The first 4 rows are patterns. Each new row is the sum of 2 different patterns, raised or lowered, with some noise. Before adding, each is slid sideways (what falls off one end comes back at the other) and multiplied by a number that may be negative. Names go in the order of the patterns.
In the rows, zero is written as 128.
Known rows, each followed by the names of its patterns:
[168 128 131 132 123 142 131 136 127 118 133 156 142 132 141 123 138 140
 120 118 119 121 100 129  78 117 144 110 137 126 115 168 139 115 142 122
 127 137 143 125 103  82 126 137] => (1)
[ 78 111 125 178 124 124 145 103  80 115 139  89 126 143 134 111 168  99
 117 137  96  99 141 147  78 142 114  92 128 134 129 103 156 125 131 148
 140 113 112 127 126 113 170 131] => (0)
[147 118 135 164 124 129 135 124 149 127 136 145 116 125 132 114 119 115
  85 112 138 109 126 152 132 115 119 114 139  84 120 133  88 115 134 113
 119  80 101 142 150 143 142 123] => (3)
[134 132 116 128 144 178 128 142 159 128 126 151 172 106 132 119  79 120
 178 133 133 128 126 127 154 122 144 128 129 116 124 123 139 133 135 126
 121 100 132 131 100 137 133 124] => (2)

New rows. What belongs after each?
[169 127  89 167 130 103 145 142 158 122 134 109 123 157 142  76 135 119
  97 135 131 105 137  99 132 123 123 147 136 119 140 135 145 178 166 119
 145 155 104 121 147 134 141 132] => (3) (2)
[ 78 120 105  99 115 117  95  87  86 139 111 141 129 108 108 120 144  92
 114  98  67 104 159 118 111 113 101 110 134  95 110 101 103  79 103  67
 105 119  99 111  99  78 137 115] => (1) (2)
[166 124 164 168 120 157 192 152 155 132 206 156 155 199 185 159 166 222
 132 148 138 118 120 221 164 151 174 168 142 166 180 158 160 178 139 145
 148 180 139 161 148 132 118 166] => (0) (2)
[152 132 126 109 133 150 184 139 131  96 124 105 133 138  94 138 131 129
 147 130  96 120 143 169 138 136 152 141 139 162 180 138 135 169  97 110
 195 129 140 143  95 123 168 117] => (1) (2)
[125 110 115 123 116 131 111  93 127 123 109 120 132 121 120 114 107 102
  96 109 106  97 114 111  87 128  92 110 156 138 103 126 115 133 117 124
 128 121 114 123 116 140 123 129] => (3) (2)
[ 97 151 181 152 153  99 152 145 124 172 181 153 149 179 158 170 155 152
 136 167 137 141 178 173 148 126 211 145 152 198 159 140 158 171 164 170
 135 117 129 148 160 136 156 151] => (0) (3)
[152 125 113 138 139 122 138 124 134 124 144 149 124 156 139 175 142 103
 140 137 152 158 109 128 159 120 149 157 127 126 146 159 190 140 136 111
 133 134 137 135 122 132 109 130] => (1) (3)
[135  94 138 159 122 124 144 164  89 153 152 105 138 148 134 130 160 142
 150 144 143 127 112 128 128  93 156 146  83 121 152 180 123 127 140 122
  66 120 149  78 126 152 130 115] => (0) (3)
[133 126 187 107  91 154 122 150 143 133 156 157 118 154 137 153 154 161
 132 118  98 144 155 202 137 143 170 131 152 147 145 138 144 148 155 114
 146 141 112 152 156 117  96 151] => (1) (2)
[129 154 128  82 155 139  99 128 164 108 100 177 133 143 188 157  72 135
 131 128 134 147 120 146 122 144 114 148 168 153 130 107 130 141 136 182
 158 143 159 151 133 132 128 140] => (0) (2)
[200 160 130 151 132 160 119 117 144 126 128 157 137 137 100 129 177 195
 162 155 120 164 138 153 184 138 148 148 147 171 145 137 154 135 137 155
 130 134 141 119 139 163 150 145] => (1) (3)
[139 114 117 128 137 128 103 148 149 142 143 143 115 127 137 118 109 143
 121  73 117  82 145 139 107 143 111  86 155 142  92 138 129 129 126 164
 106  96  90 107 118 171 135  98] => (1) (0)
[119 115  90  87 142  89 118 126  87 105 108 117  91  97 107  92  90 123
 118 107 114 120  88 128 148 113 120  75  97 106 102 130 144 110 122 136
 105 117 110 116  90 129 138 115] => (0) (3)
[135 113  77 111 122  83 116 147 133 112 158  91  88 132  94  70 142 146
  70 143 113  81 124 141 166  99 160 149 125 139 153 146  90 125 113  68
 155 168  80 111 118 169 118 138] => (0) (2)
[171 156 142 144 161 154 154 148 132 127 123 149 144  99  95 134 141 168
 156 147 126 163 159 193 175 131 108 150 135 161 147 137 155 127 141 158
 132 111 119 105 121 156 117 131] => (1) (3)
[120 138  95  98 172 135 132 139 114 137 147 116 157 139 131 137 140 142
 180 153 132 152 130  94 134 147 123 154 129 172 145 132 160 147 139 183
 143 186 181 120 113 136 151 123] => (3) (2)
[ 96  64  95  99  72  58 106  70  95 141  91  57 106  97  88  92  89  79
  78  80 100  74 100 104  92  83  66  76 107 114 127 102  93 130  84  97
 121  90  93 110  94  95  55 101] => (3) (2)
[102 147 137 121 123 132 114 124 154 135  94 129 133 177 123 128 140 114
  99 139 139  99 150 139 137 122 163 107 130 140  99  77 144 140  73 142
 125  90 106 154 131 119 186 136] => (0) (2)
[151 161 159 168 150 139 130 164 136 132 163 126 109 159 159 117 163 129
 129 145 144 159 137 162 157 159 169 185 151 136 162 151 124 174 161 128
 149 140 208 153 144 186 143 119] => (0) (3)
[108  82 130 113  92 106 124 104  81 107 100 111  60 100 121 124  74  98
 116  74 115 116 112  93 119  95 122 121  86  99 107 125  85 104  87  75
  98  84 106  46 111 114  92 125] => (1) (0)
[162 164 160 191 164 147 179 172 156 168 191 167 211 163 176 184 152 189
 182 129 162 179 180 183 156 143 143 158 188 189 171 153 110 167 162 154
 171 140 161 153 153 178 160 139] => (1) (3)
[125 125 109 114 157 146 109  79 126 108  97 121 110 112 118 128 115 128
 117 119  82 124 135  70 132 142  73  92 157  94 120  96  93 127 139 150
 113 118 133  95 117 164 123 120] => (0) (3)
[113  73  98 108  62  90 107  96 101  64  79 116 108 119 119  84 126  97
 109 142 103 100 111 109 155 102 120 140  93 100 121 118  83  95  58  60
 109 113 104 130 109  92  95 108] => (3) (2)
[ 98 101  55  99  64  47  97  90  84  90  42  56 114 144 154 111  83  81
  83 101 128  99  84 101  86 119 104 100  87  71  90  89  88  78  72  60
  90 114  83 122 121 147  94  71] => (1) (3)
[117  64  95 131 118  38 149 105  94 158 131  82  92 139 116 124 137 108
 110  91 117 118 115 161 125  65 100 110 166 119 136 131  94  96  99 124
  85 111 130 133 102 141  54 110] => (0) (2)
[160 139  70 129 151 132 127  39 110 132  90 143 156 120  94 153 138 144
 112 122  49 141 125 106 146 131 104  96 159 113 123 121 106 108 104 143
  85 109 120 109 114 136 153 118] => (1) (0)
[ 99 123  95 153 122 116 139  75  89 151 179 107 131 103  85 102 171 157
 117 116 120 113 161 109 140 132 109 103 117 101 118 110  85 104 117  72
 119 140  94 114 113  99 135  80] => (3) (2)
[120 137 167 144 134 161 109 135  93 132 142 108 150 161 144 134 157 108
 108 126 135 107 147 130 136 164 161 133 146 169 170 154 143 151 120 135
 164  74 126 144 104 130 147 138] => (1) (0)
[145 179 140 141 113 167 189 160 159 203 162 194 214 165 171 172 171 218
 203 146 119 107 149 176 180 174 162 131 164 177 160 175 141 158 159 172
 187 172 169 172 182 189 197 169] => (1) (3)
[145 165 130 156 163 138 143 188 116 149 169 115 108 183 174 119 198 151
  98 156 161 159 138 186 143 162 171 171 145 153 160 159 139 193 158 114
 149 174 205 153 171 171 133 118] => (0) (2)
[ 89 115 150 111 113 139 103  94 147 134 127 136  88  91 129 159 124 130
 129 102 140 114 131 122 123 133 151 131 124 131 122 138 154 115 111 137
 112  96 128  75 113 149 106 123] => (1) (2)
[172 138 184 153 151 182 162 134 140 200 143 154 209 154 140 172 180 120
 160 151 158 154 154 151 141 143 167 100 151 192 144 153 102 150 156 120
 174 189 149 145 188 148 141 148] => (0) (3)
